There are 10 hidden switches. A switch that is on adds its own fixed numbers to the row, and there is some noise. The rows also spread widely along 12 directions, which tell nothing about the answers.
Known rows, each followed by its switches (1 for on, 0 for off):
[ 12 -48  -2 -44  21  10  14 -16 -12 -27  10 -60  30   0   6  12   2   5
 -17   7   4 -37  17  21  -2  44  -1   3   2   2 -87  18 -21 -45 -38  20
 -19  13]  0 1 1 0 0 0 0 0 0 1
[-35   7  28  16   6   9  16   1  22 -28  18  22 -15 -14  10 -19 -20  -8
  -1   9 -63  -1  27  36  -7 -11 -10 -32   5 -11  -3  39   9 -12  32  21
  -1   6]  0 0 1 1 0 1 0 1 0 0
[-48  15 -17 -22 -21   4 -16  23 -31 -42   1  -9 -44  14 -31  13  -7  -6
 -53  21  59 -32 -22 -21  -1  -3  42   0 -46  53 -27  21  -5  32 -34 -16
  -7  44]  0 1 0 1 0 1 1 0 0 0
[-38  -6  12 -10  19 -13 -45 -12  14 -39  32  29 -56 -34 -14 -39 -33 -23
 -14 -13  -1 -15 -17  13   5  18  -2  16 -57  23 -35  43  25  35 -18 -27
  -8  21]  1 1 1 1 0 1 1 1 0 1
[-18 -10  45 -28   3 -20  25   5  11 -16   6  -8   2   0 -19 -26  -4 -25
  30 -35 -25  10 -10  29 -39 -12   8 -17  -5 -15 -18   7  33 -33  48  43
  -7  38]  1 0 1 0 0 0 1 0 1 0
[ 23 -27  15 -12   0   5 -10 -14 -17   8   2  -2  30  -7   7 -22  15   5
 -37  -7  13  -3 -16   9  10  21 -14  16 -24  42 -42  29 -20 -20 -50  -5
  13  29]  0 0 1 1 0 0 0 1 0 0
[-52 -20  29  -2  22  25  10 -11 -10 -57 -12   1  -2  25   5  25   5  -1
 -52  18  -9 -34  32  -7 -25 -16 -12 -24  20  45 -30  44  12   6  26  51
  -4  12]  1 1 0 1 1 0 0 0 1 0
[ -8   9  29   9  29 -15 -45 -25  22 -13  -5  12 -23   5 -11 -59  10 -33
  20 -22   2  -4   1   9 -16   5 -18  35 -34  -2 -33  23  -9 -16  20 -17
 -26 -25]  0 0 0 1 0 1 0 0 1 0
[ 15  11  -5 -18 -30  18  -8 -20   4  -8  -6   7  20  -2  28 -28   7   5
 -48  -6 -22 -20   9  31  25  25 -27   2 -33 -19 -21  -4 -20 -29 -16  -1
  14  30]  1 1 0 1 0 1 1 0 0 0
[-14   1   1 -24  -1 -19  28  59  13  -8  44  13 -45 -42  -9  -2 -26 -18
  43  11 -37  -6 -10  15  -3   8   2 -33 -32   3 -14  40  -9  -7 -11 -41
 -22  25]  1 1 0 0 1 0 0 1 0 0
[ -2   3  29 -33 -22  -1 -50 -24  27  11  -2  -4  11   7  13 -22  19 -19
 -41 -14   2 -54  -9  12  23  18 -29  42 -54  -7  21   4 -37  -4   2  -4
  42  29]  1 0 0 0 1 0 0 1 1 1
[-40 -19  20   8  39  -3 -41 -28  15 -63  25  -7 -21 -26 -19  -9 -36   0
   7  19   3 -41  23  20 -27   7  14  10  -4  19 -37  44   5  22  10 -14
 -16   8]  0 0 0 0 0 0 0 0 0 1
[-27  31   5 -17 -17  23 -20  28   5  15 -27 -10 -13  51  13   9  56 -34
 -17  21   9 -30  -3 -22   0   9   2  32 -47   6  18  20 -69 -33  -4   2
   0 -18]  0 1 1 0 0 1 0 1 0 0
[  8  -1   9 -20 -15   5 -17 -11  11  21  26  35  12 -15  16 -25  -5   1
 -51 -27 -16  -2 -24  18  23  37 -33  15 -45   6 -39  24   1  19 -43 -25
   5  31]  1 1 1 0 0 0 0 0 1 1
[-30  -5 -11 -35   3  23  57  39 -19  -2   8   5 -42   4  20  32  21   4
 -26  13 -17 -25  -5  19   7  36 -30 -57 -17  27 -27  52   5 -13 -38  15
 -25   0]  0 1 1 0 0 0 1 1 1 1
[-46   7  -5 -42  10  29  -8  41  46 -33  28 -36 -36   5  38  22   1 -27
 -10  41 -55 -33  47   9 -11  29 -11 -13   2 -42   2  39 -48 -17  15  41
   0 -21]  1 0 1 1 0 0 1 0 0 1
[ -4 -29  -1 -51 -21   3  49  17 -21 -18  11 -31  21 -11   5  11  -1   9
 -20   9 -10 -18 -12  44   2  18  24 -45  -6   6 -24  12  12 -15 -10  40
  25  67]  0 1 0 0 0 1 1 0 0 1
[-36  21  28  11 -17   7   9  12  -9  -7  -7  24  -8  15  -7   4  -3 -15
 -21  -1 -10 -16 -13 -12  -4 -17   4   5 -30  16 -12  17  -9   1   6  -7
  -2  31]  0 1 1 0 0 0 0 1 0 1
[-29   0   7 -35  -9   4   0 -19 -26 -15   2  30 -48   4 -25   5   0  20
 -70 -24  47 -35 -18  11  17  37 -11 -27 -48  44 -26  43  51  37 -26 -25
 -27  35]  1 0 0 0 0 0 0 0 1 1
[ 12 -10   8 -17   0   2  -5  -8 -18 -11  -5   1  34  -7  -3 -11   2  29
 -30  -8  35   9 -13   4 -26  18  24  15 -25  46 -45  31  -2  16 -44  -3
   3  46]  0 0 0 0 0 0 1 0 0 0
[-30   1  17 -24 -16  -6 -27   0   9 -26   8 -23 -32  11 -19  -7  -7 -49
  -7  19  18 -53   3   4   8 -20   1  25 -29 -13   3  -9 -27 -30  33  -6
  11  35]  1 0 0 0 1 1 0 0 0 0
[ 12  15  27 -41 -11  -1   5 -20   3   7 -23  14  39  14  12  -8  13  38
 -62 -46  -5   0   8   4  -8  39  -5   6 -36  12 -43  26   4  18 -26  -3
  -7  28]  1 1 0 0 1 0 0 1 1 0
[-54 -29   1 -21  11   2  -7  35  -9 -38  39 -31 -47  -7 -14   7 -42 -48
 -40  40   9 -16  -9 -12   2 -11  14   0   0  23 -55  36  -7  20 -19  14
   5  36]  0 0 1 1 0 1 0 0 0 1
[  3  13  24 -17 -60 -11   3  -9 -14  12   1   5  27   8 -15 -28   0  -6
 -48 -24  11   3 -42  18  22 -12  28   2 -43   5   0 -16   4 -11   1   5
  33  81]  0 0 1 1 0 1 0 0 0 0
[ -7  16  19  14   8  11   2  16   3   9   8  51  12  -6  30 -15  15   2
 -20   2 -29  22 -14   0 -15   0 -30   2 -20  43 -20  51 -18  35 -30  -4
  12   8]  0 1 0 0 1 0 1 0 1 1
[-17  -5  29 -35 -46 -13  30  29 -18  16   5  -6  10   0 -16  -8  31 -13
  14 -18  10  -5 -57  30 -13  -5  48 -23 -45  22  42  10   1 -27  13  32
  38  76]  0 0 1 0 0 1 1 1 0 1

New rows. What belongs after each?
[ -2  31  -9  -5 -24  21   6  23 -14  25   3  47 -14  11  20   9  44  17
 -41  16  19   9 -18  -3  14  28  -4 -13 -45  56  15  56 -38  25 -56 -36
  -3   7]  0 0 0 0 1 1 0 0 0 0
[-13  11  37  10  -8  18 -53 -49  14 -10 -24  19  10  23  18 -43  27 -29
 -36 -16  -3 -39   0   9   5  -7 -50  47 -34  -6   5  -3 -21 -24  31  18
  26   7]  1 0 0 1 0 0 1 0 1 1
[ -2   4  40  -1   3  -9  -7   6   1  25 -10  29   7   1   9 -42  13 -37
  -7 -21  -7  24 -30   0  -3   0 -14  21 -35  10  -5  24  -8   7   0  -4
  32  24]  0 0 0 0 0 1 0 1 0 1
[-45  50   7 -37 -26  10  10  54  18 -17 -13  -2 -38  28   7  29  12 -12
 -12  16 -14 -27  15 -17 -18  -2  24 -12 -42  -7  28  17 -34  -4  17   6
 -12  15]  1 1 0 0 1 0 1 1 0 0
[-32  57  11  10 -10  15 -16  -6 -12 -13 -17  40  -1  30   5   4 -15  22
 -76  -5  16  23  10 -32 -11  -1  19  33 -34  30 -67  20  -6  51 -39 -24
 -30  21]  0 1 1 0 1 1 1 0 0 0
[-49  51   1   7  -6  43  12  28   1 -29 -18   5  -6  38  23  51  13  32
 -40  38 -21 -23  48 -29 -30  -4  19  -1  -9  24 -18  39 -49   1 -12   8
 -36 -10]  0 1 1 0 1 0 1 1 0 0
[-37 -28   1 -31  24  21 -15 -27   6 -49   3 -33   9   9   9  12  -5   9
 -43  16   0 -34  34  30 -26  24   3   1   4  13 -48  39   2  12  -7  55
   1   4]  0 1 1 0 0 1 1 0 1 0
[-26  22   5 -46 -16 -10  -3  46   5  -5   8   3 -17  -5  -2   6  13   5
 -10  -1  13  -3 -26   2 -19  24  51  -8 -60  34  12  45 -18  39 -29  -5
  11  36]  0 1 0 0 1 1 1 1 0 1
[-34 -25  27 -12  16 -11 -33 -28  13 -38  39   5 -45 -22 -16 -22 -19 -30
 -16  -6   2 -42 -10  26  12   1 -29   6 -26  18 -30  32  18   2   9  -6
  -9  22]  1 0 1 1 1 0 0 0 1 1
[-54  22  28  18  18  18 -21  15  22 -16  14  25 -33   8  15  -2 -32 -24
 -41  19 -41  -6  21 -18 -12 -12 -28  20  -1  -2 -35  47 -13  36  -1  -1
  -4  -6]  0 0 1 0 0 0 0 1 1 1
[-21   3   4  -6 -27  15 -17  -8  13 -25  27  10   8 -25  15  -3 -35  25
 -69  20 -22 -19  10  23  18   6   7 -10 -16  19 -10  38  -8  36 -28   0
  29  45]  0 0 1 1 0 0 0 1 0 0
[-28  58  -9  26 -21  15 -28  17   8   0  13  42 -41  13  -1  -5  44   0
   6  22  -3 -22  -7   0  18   6   6   5 -66  31  27  37 -61 -12 -16 -55
 -39 -24]  0 1 1 1 1 1 0 0 0 0
[-14  14  22  26 -13  20   7 -12 -32   6 -11  39   7  26  11 -16  18  -8
 -63  -5   0   4 -18  -6  21 -20 -34   9 -18  49 -45  20  -7  -3 -24   1
  -6  20]  0 1 1 1 1 1 0 0 1 0
[-19  24  28 -36 -25  27  37  -6   5   4 -17  10  33  39  16  24  16  45
 -75 -29 -24   4  32  14 -16  32   9 -37  -1  -3 -14  27  23   5   8  42
 -10  30]  1 0 1 0 0 0 0 0 1 0
[-17  13  15 -54  -4  18  40  11  20  -3   2  -7   4  24  31  14  16  23
 -60 -16 -40  12  36  21  -4  42   0 -45   1  -8 -27  44   9   1   2  47
 -19   8]  1 0 1 1 1 1 0 0 1 0
[-52  -5  44  -8  39 -14 -56 -30  18 -36  17  33 -53  -5 -15 -18 -21 -31
 -26 -19  33  -6   0  -8 -17   9  -8  32 -38  39 -31  52  30  58   0 -14
 -15  13]  1 0 1 0 1 0 0 0 0 1
[ -9  15  35  -3  17   9  -7  -9  26   6  -5  12 -21  15  17 -22  23 -37
   9  -7 -35 -27  15   9   6   7 -59  15 -20 -27 -15  13 -26 -46  27  -6
 -23 -22]  1 0 0 0 1 0 0 0 1 1
[ -3  -5  45   0  14 -14   3 -20   8   1   0  18  22  -1  -6 -42   8 -15
  27 -37 -24  20 -15  31 -22   4   6   2 -24   1 -33  15  12 -24  24  11
  -7  19]  0 1 1 0 0 1 0 0 0 1
[-21 -30   7 -58  18  -7  22  57  12 -15  35 -25  14 -18   9  -5 -16 -18
  -5  -3 -30  41 -10   5 -34  24  39 -16  -4  10 -56  49  -1  18 -24  43
  16  38]  1 1 1 1 0 1 1 0 0 1
[ 11 -45  17 -32   4 -12  36  30   2   4  28  -1  -6 -31  18 -28  14 -34
  20   0 -40   5 -32  52   5  10 -35 -57  -5  14  -1  41  10 -20   0  36
  32  23]  0 1 0 1 0 0 0 0 1 0
[-43 -25  37 -27  -4   2  21  32   1  -4   6  -9 -27  15  -4   5   4 -65
  -3   2 -30 -34 -21   4   1 -18 -29 -11 -14  -5   5  15  -3 -37  39  42
  23  28]  1 1 1 0 0 0 0 1 1 1
[-14  -9  16   2   3  20 -16   7  37 -18  28  -3  29 -15  18 -26 -14  -6
 -15  18 -70 -12  29  21  -8   6 -12   9   8 -24 -22  29 -32  -8  15  17
  23   7]  1 0 0 1 0 1 0 0 1 1
[ -2  32  48   0  14  -1 -32   9  34  14 -30  26   0  39  21 -42  45 -47
  16 -30 -18  26   5 -24 -30   2 -20  35 -34 -19  16  23 -32 -22  41  14
   0 -29]  1 0 0 1 0 0 0 0 0 0
[-15  -7  31 -19 -15 -16 -21 -35  21 -20  27  16  -2 -26 -12 -41  -8   2
 -15 -36 -13 -11 -14  50   6  23  15 -12 -41  -3   8  20  30   7  22   5
  16  45]  1 0 1 1 0 1 0 0 0 1
[  8  -4 -12  -6 -22  -3  17  44  10  -2  51  -6   0 -41  -8 -17 -38 -12
  18  31 -39  -8  -5  26   7  -1  13 -12 -11 -20 -30  13 -35 -19 -23 -37
   1  41]  0 0 0 0 0 1 0 0 0 0
[-22  28  25  -4 -28  13  17  -3 -19  11   0  62 -18  15   2  13  30  24
 -53 -20  21   8 -21   6   6  11   1 -29 -44  58  26  47  18  25 -16 -13
  -7  41]  1 0 1 0 1 0 0 0 0 0
[  3   9  14 -32  13  11  23   8   0   3  -5  18 -20   1  27   0  -3   0
 -42  -8 -21   3  25  -1  10  31 -39 -13 -12  -1 -47  36  -2  -5 -25 -12
 -22   5]  1 0 0 0 1 0 0 1 0 0
[  0   0  14 -10 -22 -13   8  14 -21  -7  10  19 -21 -10 -10 -28 -34 -32
 -43 -14   0  -2 -33  -6  24 -12 -22  -1 -31   4 -52  -5  15  -3 -13 -27
   5  56]  1 1 0 1 0 0 0 0 0 0
[ -5   3  21 -27  -3  20  13   9  -1  27   2  46  20  15  23  15  64  40
 -44 -20   9  24 -12   8 -22  44  -2 -26 -31  77  21  84   0  35 -40  13
   1   9]  1 0 1 0 1 0 0 0 1 0
[  6  42   0  -4 -50   9  30  18 -11  14   9  31  13   1   6  -2  -9  32
 -42 -10 -26  -1  -9   9  23  18   6 -25 -39  -5 -25   6  -8   5 -29 -41
 -12  45]  0 1 0 0 0 0 0 0 0 1
[  8 -13   7 -25   0  -5   7  26  28  14  43  21  -3 -42  21 -40 -16 -16
  -5 -17 -66  19 -13  36  19  36 -20 -17 -35 -19 -29  35  -7  -5 -25 -14
  13  22]  1 1 1 1 0 1 0 1 0 1
[ -8   9  51 -42   8 -19  -9  29  21  13  -9 -10  -3  22  -8 -19  24 -46
  18 -26  -3  -4 -20 -18 -25   3   1  34 -39  -6  -7  17 -27 -18  17   8
   5   9]  1 0 0 0 1 0 0 1 1 1
[ 12  18  25  -4 -30  -6 -12   8   9  26  -5  26  19   6  16 -34  36 -15
 -14 -12  -7  17 -31  13   1   1  -4   4 -46  11  37  20 -26  -1   2   5
  34  25]  0 0 0 1 0 0 0 0 0 0
[ 30 -22  20   7  -6   8   7 -13 -22  24   7   4  64   4  -1 -25  34   1
  -7  -6  -3  -4 -31  12   5   0 -10  34 -21  35 -59   8 -45 -45 -37 -10
   1  31]  0 1 1 0 1 1 0 0 1 1
[ -8  27  10  -7 -47   7 -15 -12  30  12  19  23  32  -5  12 -25  -3  16
 -39 -13 -41 -12  -3  40  13  10   3   0 -36 -17  12   6 -14  15   0  -1
  23  34]  0 1 1 0 0 1 0 0 1 0
[-37   3  41  19  -5 -15   9 -18   6 -49  21  18 -29 -21 -29 -19 -56 -28
  13  -1 -29 -31  13  29  -4 -49  -9 -14   1 -16 -21  -6  32 -24  63 -13
 -15  54]  1 0 0 0 1 0 0 0 0 0
[-25 -18   6   5  16  16  26   3   0 -39  29   8 -18 -23 -13  -3 -17   2
  24  19 -40 -38  20  38  -5   6  -1 -37  -2   1 -33  33   7 -33  17 -15
 -29  12]  1 1 0 0 0 1 0 0 0 1
[-21 -14   6 -28  -6   7  47  32   1 -11  21   6 -30 -21   0   2   6  -6
  21   4 -41 -31   1  43   5  23  -3 -60 -22  -1   8  39   9 -33  14   1
  -9  21]  1 1 0 0 0 1 0 1 0 1
[-23 -11  27 -15  28 -14 -14  23  27 -17  38  18 -11 -27 -11 -18  -5 -11
  33   0 -17  14  -5  15 -37  16  29  -2 -23  28  -7  61  -6  25   1 -13
  -4  15]  1 0 0 0 1 1 0 0 0 1
[-20 -30  30  -6  22 -12 -39  19  25 -22  21 -40   5  -6  -2 -27 -11 -72
  19  30 -18 -10  -1  -9 -18 -32   2  53  -4   2 -29  17 -60 -28  14  27
  34  13]  0 0 1 1 1 1 0 1 0 0
[  3 -25  17 -33 -18  -7  10 -22 -22  -7   6 -31   6  -4 -14   5  21   2
  -8  -6  31 -54 -20  31  15  19  10   1 -35  30 -20  12 -13 -49 -19  -8
  -8  50]  0 0 1 0 1 0 0 1 0 1
[-11  21  -8 -35 -14  30  41  26  11 -14  13   2  21   0  27  26  -8  57
 -52   5 -47  -2  39  15 -17  42  11 -40   5 -11 -43  41  -3  15 -25  13
 -20  20]  1 0 0 0 0 0 1 0 1 1
[  5  21  -1  -5 -40  16  12  -2 -22   5 -11  29  33   5  -4 -19  29  44
 -44 -23  -4 -17 -23  10   7  21  14  -3 -52  30 -16  18 -10 -10 -36 -25
  -5  40]  1 1 0 1 0 1 1 1 1 1
[  3 -14   3 -17 -18   0  34  45   3  22  52  38 -11 -44  23 -19   1 -14
  -4   1 -58  14 -31  34  30  15 -18 -41 -34  22   4  46 -14  -8 -30 -11
  20  43]  1 1 1 1 1 1 0 1 0 1
[ 21   8  17 -22 -20 -19  -2   9 -13  28  11  36   7 -10 -11 -41 -15 -12
 -42 -31  22  38 -39 -10  15   9  -5  20 -45  23 -55   9   4  17 -45 -46
   5  63]  1 0 0 0 1 1 0 0 0 0
[-20  11  -9 -30 -20  21   4  55  12  -1  13   5  25  14   4  19  -5  22
 -52  14 -14  14   6 -24 -24  19  36   1 -13  20 -34  44 -27  44 -35  -4
   6  24]  1 1 0 0 0 1 0 0 1 0
[-16  -3  19 -20  20  14 -11 -40 -19 -26 -23 -19 -21  30   3  11  31  -2
 -31   3  45 -57  14   7   7  29 -19   5 -26  27 -33  27 -13 -25  -9   0
 -32  -2]  0 0 0 0 1 0 0 0 0 1
[-36  -6  23  -7  -8  -5 -38   8  19 -22  28   1 -15   2 -11 -17   5 -42
   2  11 -10 -26 -15   6   0 -11  11  22 -40  13   4  20 -31 -10  17   0
  15  24]  1 1 1 1 1 1 0 0 0 1
[-37   1  13  37  29  27 -29 -34   7 -32   5  18 -12   9  -7 -11   2  -2
 -10  20  -9 -33  34  13 -12  -3 -24  21   0  21 -38  39 -15 -17   3  -9
 -37 -25]  0 0 1 0 0 1 0 0 1 0
[-33 -26  21 -23  20 -22 -37  -4  10 -28  27   2 -61 -23  -4 -38  -1 -69
   5  -3   8 -31 -32  16  16   4 -27  20 -56  19 -14  29  -1 -11   0   3
  13  20]  1 1 1 1 1 1 1 1 0 1
[-45  19  27 -67   6  -5 -11  43  12   4 -21 -15 -31  61  -4  29  54 -33
 -19 -18  34   0 -12 -37 -33  23  24  11 -49  26  10  41 -19  16   7  32
 -18  -7]  1 1 1 0 1 0 0 0 1 0
[-28  10   0  16 -22  -5 -40  28  21 -12  43  48 -37 -33 -10 -23   5 -31
  13  27  -8 -24 -30  17  12 -19   4  -1 -58  40  51  46 -33  18  -1 -40
  24  25]  1 1 0 1 1 1 0 0 0 0
[  0   4 -14 -34 -47  -3  -3   6  -4  -6  39  -6   0 -21 -24  -9 -12  29
 -34  -8  10 -28 -21  25  25  37  39  -7 -56   5 -26  11 -11  -8 -42 -45
 -14  60]  1 0 1 1 0 1 0 0 0 1
[ -1  16  11 -28 -24   1  -2  51   9  12  17 -11  35   6  14   9  10  -8
 -13  16 -12   1 -19 -15 -12   3  31  17 -28   9 -11  20 -59  13 -29  -2
  26  38]  0 1 0 0 1 0 0 0 0 1
[  4 -12  27 -31  22  -1   5  11  28  18  17   4 -12   1  35 -39  12 -51
 -11 -13 -51  24   5  16  12  17 -61  -1  -6 -21 -38  25 -17 -28   1  25
   0 -13]  1 0 1 1 1 1 0 0 1 0
[  7 -14  15 -19  18  18  26  41  -2  18   1   8  52   4  47   1  28   5
 -28  20 -20  58   1  -6 -41  12  13  -7  10  45 -24  59 -35  24 -42  45
  34  21]  0 0 0 0 1 1 1 0 0 0
[-18   9  12 -28 -31  10 -37 -26  25 -19   0  -8  25   5   2  -6  -2  14
 -58   0  -1 -59  16  17  11  12  11  26 -40   0   0   4 -26  12   2  -1
  27  39]  1 1 0 0 1 1 0 1 1 0
[-29  52  55  16 -19  20 -13 -31   8   6 -40  41  10  52  11 -11  40  -2
 -33 -35  -6  -8  11  -9 -11  -3  -6  19 -36  -7  21   6  -1 -17  48  11
  -9   7]  1 0 1 0 0 0 0 0 0 1
[-21  27  39  24  10  16  12 -19  -9  -9 -32  20  24  48   7 -13  -4 -11
 -37 -19 -19  20  26 -17 -18 -19  -7  16   3  -9 -73   0   2 -20  21  16
 -27   5]  0 1 1 0 0 1 0 0 0 0
[-47  45  34  -1  -4  19 -17 -32 -11 -12 -48  11 -15  63  -7   6  37  -1
 -37 -23  21 -35  11 -16  -8   7  11  21 -49  13  -9   9  -2 -13  20   2
 -34  -6]  0 1 1 0 0 1 0 1 0 1
[ 27 -32   6  -8  21   7  25  24  -6  19  20  25   3 -35  32 -42  13 -31
  27   1 -45   8 -19  32   5  20 -51  -7 -23   6 -33  34 -19 -45 -29  -8
  12   6]  1 1 0 0 0 1 1 1 0 1
[-19 -17  43 -34  53 -17   5   4  27 -28 -11 -27 -12   4  13 -19  28 -26
  40 -11 -25   6  30  21 -43  23   3 -15  -5   1 -10  52  -6 -29  41  50
 -14 -26]  0 0 0 1 1 1 0 1 0 0
[  7 -38  37   1  28 -17   9  -1 -14 -14   6 -11   2 -15 -17 -42   3 -31
  32 -16 -10  -8 -22  11 -15  -3 -20   8  -8  19 -55  26   3 -45   2  -2
 -11  17]  0 0 0 1 0 0 0 1 1 1
[-44  27  19   8  -8  19  32  22  15 -24  14  28 -33  -5  11  -1 -17   5
 -14   4 -71 -14  21  16  -7  -5 -22 -32  -4 -16 -18  29  10 -16  21   5
 -25  10]  1 0 1 1 0 0 1 1 1 1
[-48  -5  35  14  31  -5  10  -9  -1 -42  17   9 -51  -6 -21  -7 -28 -31
  23   3 -13 -18  10  17 -18 -14 -12 -18   3   5 -41  33  32 -12  29  -4
 -37  10]  0 0 1 0 0 0 0 0 0 1
[ 10 -20   8 -21 -22 -17  14  18   6   3  49  13 -10 -48 -13 -14  -5   0
  27   2 -18 -24 -28  40  12   9   0 -18 -40  24  10  28 -15 -32 -18 -35
   0  51]  1 0 1 0 1 0 0 1 0 0
[-15  20  29  21 -26  15  -6  -7  13 -22   4   1  47  -3  -3 -30 -29  10
 -21  -2 -57  -5  18   6 -15 -26  24  33  -7 -28 -41 -12 -27 -33  19   4
  12  52]  1 0 1 1 0 1 1 1 0 1
[-43   8  11 -67  23  -7  24  26  22 -20  12  -5 -53   5  -4  16  18   5
   1 -21  -2  10  13  21 -38  43  18 -44 -26  15 -14  63  29  19   1  27
 -41  -6]  1 0 1 0 1 1 1 0 1 0
[-66  15  26  -7 -18  15  -1  17 -10 -12  12  34 -60  24  -3  30  23 -25
 -34  16  19 -32 -18  -7   7 -11  -3 -24 -34  46  46  45   0  20  16   6
   2  32]  1 0 1 0 1 0 0 0 0 1
[-16 -35   0 -78  -2   3   2 -16 -24 -13 -11 -30 -27  22   1   6  57 -11
 -40 -25  52 -36 -24  29  13  62   0 -23 -53  39  -9  32  18 -22 -21  42
   1  21]  1 1 1 1 0 1 1 0 0 1
[ -3 -25  -5 -27 -20   8  25  20   0 -13  35 -30  -8 -24  -8   9  12   4
  20  29 -22 -62  -8  53   7  21   1 -40 -12   1   9  28 -24 -45  -2   0
   1  28]  0 0 0 0 0 0 0 0 1 1
[-19   3   5 -36 -49   2   9  50  -4  21  12 -28 -14  11 -10  -1   9 -48
 -21  21   1 -45 -38   2  28 -11   1   6 -39 -10  17  -6 -39 -26  -5  -1
  37  51]  0 0 0 0 0 1 0 1 1 1
[-29  21  17 -25  -2  19  30  63  25   8   7   6  18  17  16  16 -10   7
 -29   6 -56  42  27 -21 -39   8  38  -8   4  -9 -26  44 -23  19  -3  19
  -8  16]  1 0 1 0 0 1 0 1 0 0
[-33   6  16  22 -26   5  -8  16 -12  -5  18  11 -36  -2 -28  -9  11 -41
  13  33   1 -65 -33  11  20 -39 -13  11 -35  27  21  12 -39 -39  13 -29
   5  32]  0 0 0 0 1 1 0 1 1 1
[ 20  26  17  15 -50   8   0 -16  -3  18  -9  10  57  15 -11 -29  18  19
 -12 -13 -10 -19 -12  21   2 -11  11  21 -26  -6  -9 -15 -35 -42   7 -21
   4  42]  0 0 0 0 0 1 0 0 1 0
[-18  -8  20 -45  -5  -9  37  32   2 -15  26 -10  20  -5 -17  13  -1  25
   2 -19 -12  21  -2  13 -35  28  70 -25 -18  20 -43  38  11  10 -10   7
 -26  46]  1 1 1 0 1 1 0 0 0 1
